There are 4 ways to turn a row about zero (a turn may also mirror it). The second row of each pair is the first, turned, with some noise. The first 28 pairs use one turn. New pairs use 2 turns, one after the other, and a turn may come again.
In the rows, zero is written as 100.
Known pairs, each followed by its turns in order:
121; 71; 105; 73; 94; 54
77; 153; 80; 86; 123; 94 | Z280

120; 85; 129; 83; 132; 76
71; 88; 84; 74; 112; 64 | Z5

67; 147; 66; 66; 114; 76
56; 47; 77; 64; 97; 82 | Z782

106; 72; 96; 95; 139; 57
72; 138; 96; 114; 117; 61 | Z280

100; 59; 144; 113; 86; 57
90; 128; 76; 149; 116; 134 | Z782

66; 64; 109; 96; 134; 128
104; 51; 72; 67; 103; 103 | Z787

138; 93; 75; 141; 127; 130
86; 119; 72; 73; 61; 56 | Z787

96; 70; 63; 53; 58; 90
62; 128; 60; 71; 69; 133 | Z280

62; 120; 70; 128; 54; 109
149; 120; 67; 139; 101; 108 | Z787

92; 121; 144; 58; 111; 64
111; 92; 95; 84; 151; 50 | Z5

115; 145; 88; 75; 123; 66
78; 81; 60; 58; 76; 110 | Z782

141; 108; 114; 53; 66; 51
60; 133; 156; 124; 133; 122 | Z787

117; 147; 114; 77; 103; 78
96; 102; 153; 122; 94; 91 | Z787

130; 122; 62; 125; 141; 89
67; 103; 147; 148; 104; 94 | Z280

73; 96; 125; 79; 60; 101
131; 80; 105; 83; 135; 119 | Z5

132; 96; 68; 59; 111; 92
58; 77; 130; 124; 108; 84 | Z5

69; 98; 103; 56; 145; 55
57; 99; 55; 115; 127; 55 | Z280

111; 97; 86; 108; 77; 137
133; 96; 126; 104; 88; 84 | Z782

79; 140; 71; 80; 102; 135
136; 85; 122; 150; 85; 91 | Z5

101; 52; 71; 110; 91; 55
60; 120; 139; 59; 99; 119 | Z5

72; 65; 84; 138; 91; 95
123; 128; 94; 119; 56; 81 | Z280

57; 66; 94; 133; 79; 110
112; 88; 122; 140; 148; 89 | Z782

119; 97; 148; 89; 137; 56
79; 105; 71; 65; 124; 49 | Z5

142; 89; 121; 81; 119; 65
85; 124; 81; 92; 72; 148 | Z782

149; 72; 108; 76; 100; 110
40; 106; 100; 93; 99; 97 | Z787

100; 127; 149; 118; 63; 83
114; 119; 48; 137; 87; 80 | Z782

74; 143; 137; 128; 97; 120
152; 56; 99; 116; 115; 101 | Z280

59; 117; 84; 97; 123; 80
143; 82; 112; 95; 125; 85 | Z787

New pairs. What belongs after each?
51; 139; 113; 129; 82; 136
46; 104; 67; 151; 96; 121 | Z5 Z5

123; 72; 125; 63; 82; 105
105; 63; 127; 121; 114; 69 | Z280 Z5

113; 53; 63; 86; 108; 68
104; 140; 144; 112; 109; 63 | Z782 Z782

124; 118; 108; 77; 117; 148
79; 125; 116; 74; 78; 138 | Z5 Z5

144; 112; 91; 117; 130; 105
79; 144; 78; 110; 119; 86 | Z280 Z782

143; 66; 136; 79; 101; 67
62; 59; 90; 122; 146; 93 | Z280 Z280

134; 69; 59; 65; 107; 116
96; 141; 116; 149; 75; 71 | Z782 Z782

104; 111; 65; 70; 136; 113
75; 98; 81; 113; 124; 147 | Z787 Z782

57; 87; 114; 52; 128; 106
152; 65; 104; 95; 119; 133 | Z782 Z787

138; 67; 85; 124; 75; 87
155; 80; 110; 112; 85; 104 | Z5 Z5

129; 146; 82; 117; 130; 81
103; 143; 91; 95; 149; 84 | Z280 Z782

123; 85; 111; 88; 127; 81
101; 68; 113; 105; 118; 124 | Z787 Z787

52; 149; 106; 129; 124; 81
74; 106; 156; 94; 80; 59 | Z782 Z5

123; 134; 132; 73; 67; 75
140; 44; 103; 121; 100; 95 | Z782 Z782

113; 134; 101; 120; 69; 67
72; 125; 126; 105; 65; 119 | Z782 Z280

142; 130; 113; 88; 53; 130
144; 78; 76; 132; 65; 121 | Z782 Z782

77; 102; 141; 143; 78; 63
144; 104; 81; 50; 86; 128 | Z280 Z782

92; 136; 130; 149; 135; 104
128; 45; 69; 73; 75; 115 | Z5 Z782

66; 68; 53; 58; 101; 123
66; 149; 102; 151; 129; 97 | Z782 Z782

134; 56; 53; 115; 74; 76
136; 41; 61; 88; 83; 90 | Z5 Z280

139; 92; 82; 64; 102; 132
129; 100; 77; 60; 119; 129 | Z782 Z280

126; 80; 99; 62; 52; 114
143; 113; 89; 152; 100; 92 | Z782 Z782

130; 132; 73; 114; 79; 105
128; 79; 61; 101; 82; 116 | Z280 Z5

117; 130; 104; 143; 68; 147
126; 113; 109; 122; 73; 162 | Z787 Z280

96; 124; 141; 97; 126; 77
58; 121; 95; 131; 121; 97 | Z5 Z280

143; 127; 103; 101; 96; 94
131; 122; 85; 96; 129; 103 | Z787 Z5

87; 142; 65; 146; 146; 54
53; 81; 162; 55; 85; 129 | Z782 Z782

60; 131; 144; 135; 122; 120
107; 136; 123; 41; 85; 136 | Z787 Z280

60; 63; 56; 125; 130; 78
73; 88; 114; 55; 66; 145 | Z787 Z782

73; 105; 77; 143; 144; 124
145; 158; 94; 106; 105; 99 | Z280 Z280

71; 102; 145; 140; 127; 100
85; 83; 70; 40; 116; 97 | Z782 Z782

78; 137; 62; 68; 127; 60
83; 105; 150; 44; 82; 112 | Z787 Z787

75; 90; 116; 59; 79; 75
92; 100; 146; 130; 80; 90 | Z280 Z5

61; 90; 74; 124; 136; 132
119; 127; 97; 75; 111; 154 | Z5 Z280

107; 119; 147; 71; 54; 68
58; 79; 131; 117; 108; 44 | Z5 Z280

111; 135; 134; 77; 81; 103
127; 109; 62; 82; 92; 129 | Z787 Z5

87; 124; 147; 59; 81; 77
112; 110; 75; 145; 59; 127 | Z782 Z280

109; 125; 132; 111; 51; 86
143; 121; 96; 100; 96; 55 | Z787 Z782

136; 136; 61; 135; 73; 142
168; 96; 102; 100; 136; 59 | Z5 Z782

63; 99; 148; 90; 70; 127
113; 114; 144; 73; 72; 137 | Z5 Z782

78; 64; 84; 135; 54; 73
96; 126; 90; 164; 120; 127 | Z280 Z5

116; 147; 64; 82; 131; 78
119; 134; 88; 117; 156; 86 | Z787 Z280

89; 57; 102; 66; 125; 129
83; 68; 115; 58; 118; 130 | Z5 Z5

123; 63; 97; 91; 84; 136
107; 102; 49; 101; 126; 111 | Z782 Z5

